There are 10 hidden switches. A switch that is on adds its own fixed numbers to the row, and there is some noise. The rows also spread widely along 14 directions, which tell nothing about the answers.
In the rows, zero is written as 128.
Known rows, each followed by its switches (1 for on, 0 for off):
113  136  126  100  122  129  127  157  132  130  94  132  126  109  141  149  146  161  130  90  121  176  108  140  99  144  119  130  129  151  114  152  160  141  151  130  127 -> 0 0 0 0 1 0 0 1 1 0
97  113  113  124  113  103  114  121  130  106  132  131  156  95  105  130  112  124  177  102  151  142  130  126  123  150  132  103  110  162  132  99  143  110  131  111  122 -> 0 0 1 0 1 1 0 0 1 1
146  174  131  132  139  109  115  157  148  125  123  124  93  102  119  117  143  121  105  117  124  149  120  120  115  146  133  141  164  121  183  120  149  124  130  168  142 -> 1 0 0 1 0 1 1 1 0 1
155  153  124  123  131  125  144  141  123  124  125  117  115  119  123  102  127  135  125  120  126  124  126  141  118  120  142  152  150  132  135  133  137  116  114  112  114 -> 0 0 0 1 0 0 0 1 1 0
122  146  135  118  134  120  123  152  137  126  100  113  115  111  132  123  142  148  131  93  124  136  95  132  138  114  132  134  130  141  128  102  115  117  119  142  113 -> 1 0 0 1 0 1 0 1 0 0
139  122  117  152  135  139  137  164  117  119  109  114  83  115  115  136  130  96  88  132  148  132  103  128  122  113  154  139  177  119  132  99  109  125  110  152  104 -> 0 1 0 0 1 0 0 1 1 1
111  125  125  126  128  136  116  115  131  122  152  127  153  143  110  126  86  130  157  118  138  127  116  143  120  141  137  138  137  134  136  118  124  106  133  120  100 -> 0 1 0 1 1 1 0 0 1 1
105  132  134  109  131  132  110  136  124  131  91  154  134  134  122  117  149  152  126  102  133  148  115  159  126  112  133  143  135  135  137  114  106  116  119  110  131 -> 0 1 1 0 1 1 1 1 1 0
136  155  115  96  133  136  123  148  103  123  142  125  139  146  142  131  123  111  135  134  112  121  149  125  129  134  122  152  128  121  119  148  139  119  151  141  161 -> 0 1 0 0 0 0 0 0 1 1
147  138  128  144  124  135  136  141  134  117  148  113  110  100  134  139  110  99  132  135  134  127  116  95  105  148  116  132  150  116  122  118  164  118  128  160  116 -> 0 0 0 1 1 0 0 1 0 0
142  138  135  135  136  137  140  94  140  148  141  122  121  137  111  93  120  119  155  125  135  107  134  131  137  141  140  171  157  115  144  88  132  109  111  112  106 -> 0 1 0 0 0 0 1 1 0 0
117  128  132  118  144  118  122  130  136  134  124  127  146  139  101  121  115  127  149  107  124  122  121  137  134  146  164  150  133  137  154  94  136  111  135  137  121 -> 0 1 1 0 1 1 1 0 1 1
115  172  124  108  121  118  98  143  125  115  141  130  124  107  124  114  119  136  139  98  121  146  125  141  101  144  107  127  148  135  162  140  136  117  128  156  143 -> 1 1 0 1 1 0 1 1 0 1
130  156  124  147  131  145  119  124  129  121  139  141  126  144  116  116  107  128  128  125  134  117  134  136  140  107  128  139  135  145  108  120  106  107  112  113  113 -> 0 1 1 0 1 0 0 0 1 0
131  139  115  124  125  126  117  138  110  113  124  120  113  109  125  104  132  118  134  122  144  128  120  141  128  109  137  132  151  122  148  112  116  113  110  118  125 -> 1 1 0 0 1 0 0 1 1 1
80  134  114  127  117  133  85  161  116  95  132  115  137  123  121  150  93  129  129  92  130  139  102  142  118  117  123  102  128  169  115  128  95  122  132  166  111 -> 0 0 1 1 1 0 1 0 1 1
103  165  110  116  104  141  99  134  116  111  134  122  106  107  144  106  124  128  129  103  138  149  131  149  106  126  80  131  159  146  119  138  103  120  115  124  121 -> 0 0 0 1 0 0 0 1 1 1
116  146  126  120  122  128  109  153  116  117  132  133  125  126  121  125  112  125  121  111  130  133  125  133  112  128  119  130  139  141  129  124  113  121  125  152  132 -> 1 0 0 0 1 0 1 1 0 1
120  149  119  98  136  128  125  151  114  121  116  126  125  126  116  143  139  140  138  96  131  145  113  146  149  114  139  130  138  134  133  129  105  114  129  134  133 -> 0 1 0 0 1 0 0 1 1 1
120  134  135  119  136  125  143  140  137  134  141  120  136  126  100  151  89  127  147  87  120  128  114  126  110  166  140  146  152  146  111  103  143  109  130  164  104 -> 0 1 1 0 1 0 1 1 1 0
105  122  125  101  130  94  109  143  109  111  109  129  173  152  109  97  103  159  140  102  107  109  135  173  96  115  160  134  99  162  153  125  118  117  131  115  129 -> 0 0 0 1 1 1 0 1 1 0
118  166  127  125  122  115  102  147  133  114  119  119  119  109  137  95  117  141  130  102  111  125  115  146  97  126  117  133  138  151  142  123  131  116  119  141  119 -> 0 1 0 1 1 1 0 0 1 0
121  134  130  166  129  144  101  138  129  123  132  162  121  150  114  128  108  105  96  148  143  126  132  122  116  118  122  135  146  125  134  111  116  119  120  144  127 -> 0 1 0 0 1 0 1 1 1 1
124  139  119  144  122  123  116  133  131  121  107  114  110  93  136  90  138  106  139  114  130  119  129  122  110  136  134  147  141  143  132  84  154  121  113  134  121 -> 0 1 1 1 1 0 1 1 0 0
148  123  143  126  138  106  140  137  131  131  118  131  143  130  112  120  129  140  133  124  122  114  118  124  119  125  156  135  123  121  154  115  154  117  123  125  125 -> 0 0 0 0 0 0 0 1 1 0
143  153  113  145  119  117  139  184  126  103  109  111  83  71  139  123  125  104  101  112  132  136  115  111  98  131  125  130  158  160  92  104  145  121  110  151  112 -> 0 0 1 0 1 1 0 1 1 0
140  139  98  126  115  126  134  140  97  99  143  118  105  90  124  123  134  73  135  140  157  131  152  113  125  136  114  123  153  117  127  113  119  110  115  134  150 -> 0 0 0 1 1 0 0 0 0 1
121  111  138  97  125  114  131  146  110  128  120  140  152  124  121  131  129  115  138  119  132  127  123  118  110  150  128  136  128  107  134  98  128  107  127  144  150 -> 1 0 0 1 0 1 1 0 0 1
135  136  112  133  126  122  137  140  109  105  141  149  136  130  99  140  107  112  123  129  145  131  154  133  116  127  129  124  135  139  117  129  116  107  121  125  138 -> 0 0 0 1 1 0 0 1 1 0
126  138  118  83  127  113  148  129  108  127  131  126  129  113  103  130  138  122  147  98  132  144  148  146  116  159  131  144  157  125  140  125  123  114  125  126  146 -> 0 0 1 0 0 0 1 0 1 0

New rows. What belongs after each?
124  132  113  131  125  119  130  145  124  115  137  122  141  123  112  134  93  122  149  108  133  128  136  123  122  143  141  130  120  167  100  108  143  117  137  132  116 -> 1 0 0 0 1 0 0 1 1 1
131  141  129  121  146  107  129  146  129  131  113  145  149  152  104  133  131  136  123  116  111  123  153  127  130  137  158  146  106  150  137  119  146  127  145  141  154 -> 0 0 1 0 0 0 1 1 0 0
145  154  132  123  131  159  117  139  119  121  136  142  143  138  142  105  113  129  138  137  137  115  116  126  147  100  132  158  128  122  103  122  124  96  115  104  122 -> 1 1 1 1 1 1 1 1 0 1
132  131  128  126  126  124  118  146  125  116  114  122  124  112  134  105  135  130  128  128  134  132  109  132  114  117  140  136  133  125  151  118  138  119  120  118  119 -> 0 0 0 1 1 1 0 1 0 1
129  153  141  115  125  131  131  146  130  133  120  132  109  116  125  125  134  132  116  101  126  140  113  131  108  139  107  146  165  119  130  119  121  114  111  152  124 -> 0 0 0 1 0 0 1 1 1 0
107  133  115  115  123  125  112  140  114  116  120  133  118  118  127  140  133  114  126  115  132  147  132  137  106  136  112  124  147  126  139  128  123  126  134  149  145 -> 0 1 0 0 1 0 0 1 1 0
112  127  133  136  144  136  110  95  139  148  111  144  130  160  106  106  140  120  140  119  136  123  141  144  143  131  139  166  144  114  164  82  114  115  125  126  129 -> 0 1 0 1 1 0 1 1 1 0
136  158  117  106  137  117  129  132  140  135  113  125  119  118  131  112  144  142  139  109  119  154  138  144  114  153  139  158  144  139  150  134  168  129  149  118  138 -> 1 1 0 0 0 1 0 1 1 0
121  154  126  120  120  107  112  157  109  111  109  135  134  124  127  86  113  158  117  105  109  118  128  162  89  104  133  126  119  164  127  133  120  123  110  118  125 -> 1 1 0 0 1 0 0 1 0 0
156  168  119  135  139  128  128  145  130  120  140  109  116  135  126  92  110  116  126  133  119  108  140  130  126  125  149  165  140  140  137  121  140  115  129  127  118 -> 0 0 0 1 1 1 0 1 0 1
100  147  110  82  132  120  103  156  108  111  132  114  137  132  121  133  111  134  133  95  112  147  125  164  101  144  142  141  151  144  161  151  125  125  151  155  141 -> 0 1 1 0 1 1 1 1 1 1
120  140  126  139  120  116  121  152  123  120  106  149  120  115  116  116  130  120  111  111  137  136  139  122  110  130  122  129  133  149  113  93  127  117  111  134  134 -> 1 0 1 0 1 0 0 1 1 1
115  145  138  127  124  130  124  139  133  134  132  159  135  138  111  139  109  139  123  109  128  145  130  129  103  149  110  132  136  139  119  125  132  117  128  140  128 -> 0 1 0 0 1 0 0 1 0 1
114  136  122  132  134  108  107  145  131  117  117  116  129  128  112  121  122  128  128  108  119  128  128  134  115  134  149  127  124  147  163  113  136  129  137  156  128 -> 0 0 0 1 1 0 0 1 0 1
137  116  145  139  118  119  131  140  118  128  91  163  152  127  126  86  141  140  123  131  136  105  126  131  118  99  138  137  103  137  110  93  128  108  93  86  127 -> 0 0 0 1 0 0 1 0 1 0
155  157  121  128  143  129  125  151  132  118  137  102  116  115  135  123  118  112  144  131  126  115  108  111  151  120  152  148  140  123  137  113  152  109  136  145  121 -> 1 1 0 0 1 1 0 1 1 1
130  177  144  94  133  125  109  140  123  130  137  119  126  135  134  86  116  139  126  106  101  115  120  150  97  133  118  166  163  109  168  132  125  104  116  147  129 -> 0 1 1 1 1 1 0 1 1 1
106  123  110  130  120  125  116  159  118  119  104  127  114  120  126  128  131  122  107  112  132  152  131  140  99  139  135  134  140  158  125  122  129  143  137  139  126 -> 0 0 0 0 0 0 1 1 0 1
95  171  116  132  125  121  84  124  146  130  116  137  120  137  127  109  133  139  127  96  120  155  152  143  116  146  101  141  132  162  146  119  130  133  143  140  139 -> 1 0 0 1 0 0 0 1 1 1
138  139  134  109  120  123  121  157  110  116  109  94  120  102  162  82  137  138  128  118  106  104  103  131  100  105  135  143  130  128  130  127  147  126  111  123  117 -> 0 0 1 0 0 0 0 1 0 0
99  121  117  127  124  141  98  131  125  118  115  114  138  116  140  125  130  120  164  109  138  130  105  126  146  119  133  131  116  142  125  100  131  121  136  134  118 -> 0 1 0 1 1 0 1 1 0 1
144  122  121  103  126  104  154  176  110  109  128  122  119  81  110  155  128  103  121  116  141  150  115  114  96  161  140  121  160  116  142  122  148  114  125  161  143 -> 0 0 0 1 0 1 1 1 0 1
142  159  149  158  144  144  110  122  156  139  141  173  122  144  108  141  132  118  114  146  140  138  127  99  146  129  123  138  141  102  159  117  144  111  126  147  143 -> 0 1 1 0 1 0 1 1 0 1
127  109  119  151  129  146  123  130  124  118  127  136  127  125  121  141  120  102  128  142  155  134  127  110  133  124  142  132  131  126  113  102  135  122  129  129  120 -> 1 0 1 0 1 0 1 1 0 0
108  159  122  153  130  127  96  141  137  120  121  169  114  150  110  134  128  116  87  132  139  150  152  132  123  125  104  127  138  143  138  120  95  122  130  144  149 -> 0 0 0 1 0 1 0 0 1 1
127  142  114  148  129  132  126  131  122  112  138  148  124  126  97  129  108  116  126  122  151  133  139  141  128  122  133  128  144  147  124  116  106  108  112  123  121 -> 0 1 0 1 1 0 1 1 0 0
117  101  122  129  143  129  147  130  132  141  113  101  117  134  100  138  116  114  133  101  131  131  111  143  117  161  172  158  166  130  141  87  131  128  135  153  93 -> 0 1 0 1 0 0 1 0 1 0
116  128  121  134  124  129  118  141  136  122  118  135  129  116  114  126  121  135  126  110  137  157  124  137  100  149  143  135  139  152  139  127  155  131  136  128  114 -> 0 0 1 1 1 0 1 1 0 1
107  104  126  121  123  124  105  142  123  113  107  136  148  112  132  139  132  136  140  119  136  149  100  138  102  127  140  114  123  127  155  134  157  129  140  134  129 -> 0 1 0 1 1 0 1 1 1 0
88  119  142  107  118  128  111  131  126  128  133  133  147  130  110  138  107  143  140  89  129  140  105  139  103  150  115  121  138  132  137  115  108  115  121  150  115 -> 0 0 1 1 0 0 1 0 0 1
126  133  112  133  117  146  113  133  112  114  128  128  121  115  143  104  118  115  130  134  142  132  127  140  104  121  124  142  147  130  121  126  135  122  122  118  120 -> 1 1 0 1 1 0 1 1 0 0
115  136  128  115  132  118  124  132  126  127  121  139  137  127  110  126  127  133  134  103  125  139  133  141  108  148  134  138  140  134  145  119  137  119  127  138  136 -> 0 1 1 1 0 0 1 1 0 0
121  137  108  125  131  87  125  120  132  116  113  130  132  104  98  114  148  123  147  107  131  143  166  135  115  157  148  124  121  151  172  109  160  126  135  123  154 -> 0 0 1 1 0 0 0 1 0 0
91  137  121  136  115  122  95  158  118  109  89  174  139  120  122  114  137  135  111  108  141  145  133  142  116  109  117  119  109  170  106  101  103  113  111  115  144 -> 0 1 1 1 1 1 1 1 0 1
121  126  121  132  133  107  131  144  122  127  116  147  126  123  94  136  129  107  120  117  137  134  141  127  116  149  142  133  146  134  146  94  130  118  124  148  144 -> 0 1 0 0 0 0 1 1 1 1
145  124  119  141  131  122  133  128  119  116  143  135  124  116  104  125  120  98  129  147  150  131  132  125  114  138  147  127  156  104  167  119  143  111  120  129  131 -> 0 1 0 1 1 0 0 0 1 1
119  109  138  154  132  127  130  150  132  125  108  146  127  121  109  151  119  106  120  116  143  123  105  108  125  129  136  125  134  130  110  73  124  109  112  161  116 -> 0 1 0 1 1 0 1 1 1 0
117  124  126  142  117  113  115  121  131  122  121  151  127  115  106  106  127  116  118  126  144  147  148  132  81  154  124  131  151  127  167  110  151  122  117  122  133 -> 0 0 1 1 1 0 0 1 1 1
119  131  111  142  123  118  115  145  123  111  131  114  126  110  116  115  105  105  133  113  136  122  132  123  116  142  143  131  138  155  124  95  135  118  123  145  116 -> 1 0 1 1 0 0 1 0 1 1
135  130  114  149  116  123  120  146  117  98  151  125  133  105  131  123  91  83  140  145  140  103  141  100  111  134  119  130  128  145  102  100  146  107  123  143  129 -> 0 0 0 0 1 1 1 1 1 0
140  163  123  121  126  103  134  169  120  111  129  138  120  110  105  122  109  141  109  104  118  138  135  147  86  138  134  128  146  161  134  149  140  122  122  142  133 -> 0 0 0 0 1 0 1 1 1 0
155  129  130  111  138  123  156  129  125  140  147  136  167  154  104  123  98  125  152  128  121  114  151  123  117  165  162  171  125  131  126  123  177  109  146  118  130 -> 0 0 0 1 0 0 1 1 1 1
121  158  124  153  126  116  83  152  140  95  152  111  118  109  114  117  90  121  125  119  131  120  99  132  117  112  134  111  147  146  175  125  121  113  120  164  106 -> 0 0 0 1 1 1 1 1 1 1
131  155  122  101  126  119  135  139  115  118  126  126  137  108  129  117  131  126  155  101  120  124  138  127  123  137  122  139  125  138  112  117  142  105  120  129  144 -> 0 1 1 1 1 0 0 1 0 0
102  108  118  140  124  121  107  130  136  109  139  127  156  118  107  147  92  115  164  113  151  136  113  118  132  145  143  113  115  152  128  95  137  111  142  141  111 -> 1 0 0 1 1 1 1 0 1 1
132  140  113  167  137  120  126  148  132  115  125  154  119  133  84  138  115  107  105  129  151  137  148  123  136  127  152  127  133  158  131  101  116  118  122  141  130 -> 0 0 0 1 1 0 1 1 0 1
112  127  156  113  121  139  112  115  128  136  165  128  175  164  129  118  68  144  159  115  113  98  114  119  103  143  107  143  116  120  116  116  132  102  127  141  105 -> 1 0 0 1 0 0 0 1 0 1
115  136  147  133  131  131  111  133  150  129  131  145  134  128  107  152  121  146  126  106  136  157  98  124  116  139  124  118  144  118  160  128  138  116  129  150  115 -> 0 0 1 1 1 0 0 1 1 1
151  166  114  134  122  133  115  147  127  104  164  121  105  97  142  124  110  104  124  149  136  137  122  116  107  135  110  130  167  114  151  155  157  116  130  140  132 -> 0 1 0 0 0 1 0 1 1 1
97  127  104  130  115  114  97  143  114  95  127  117  122  100  119  125  113  115  131  108  137  141  131  144  96  132  126  111  143  156  146  124  124  130  127  145  126 -> 0 0 1 0 1 0 1 1 1 0
113  121  131  88  136  124  127  115  128  142  119  109  142  151  121  107  123  161  144  105  113  140  122  170  100  147  151  164  143  129  168  140  136  135  148  110  109 -> 0 0 0 0 0 1 0 1 0 0
151  126  129  132  137  154  147  123  140  135  130  129  127  135  129  143  128  123  138  143  146  141  113  117  146  130  142  154  142  110  117  126  146  114  138  107  110 -> 0 0 0 1 0 1 0 0 1 0
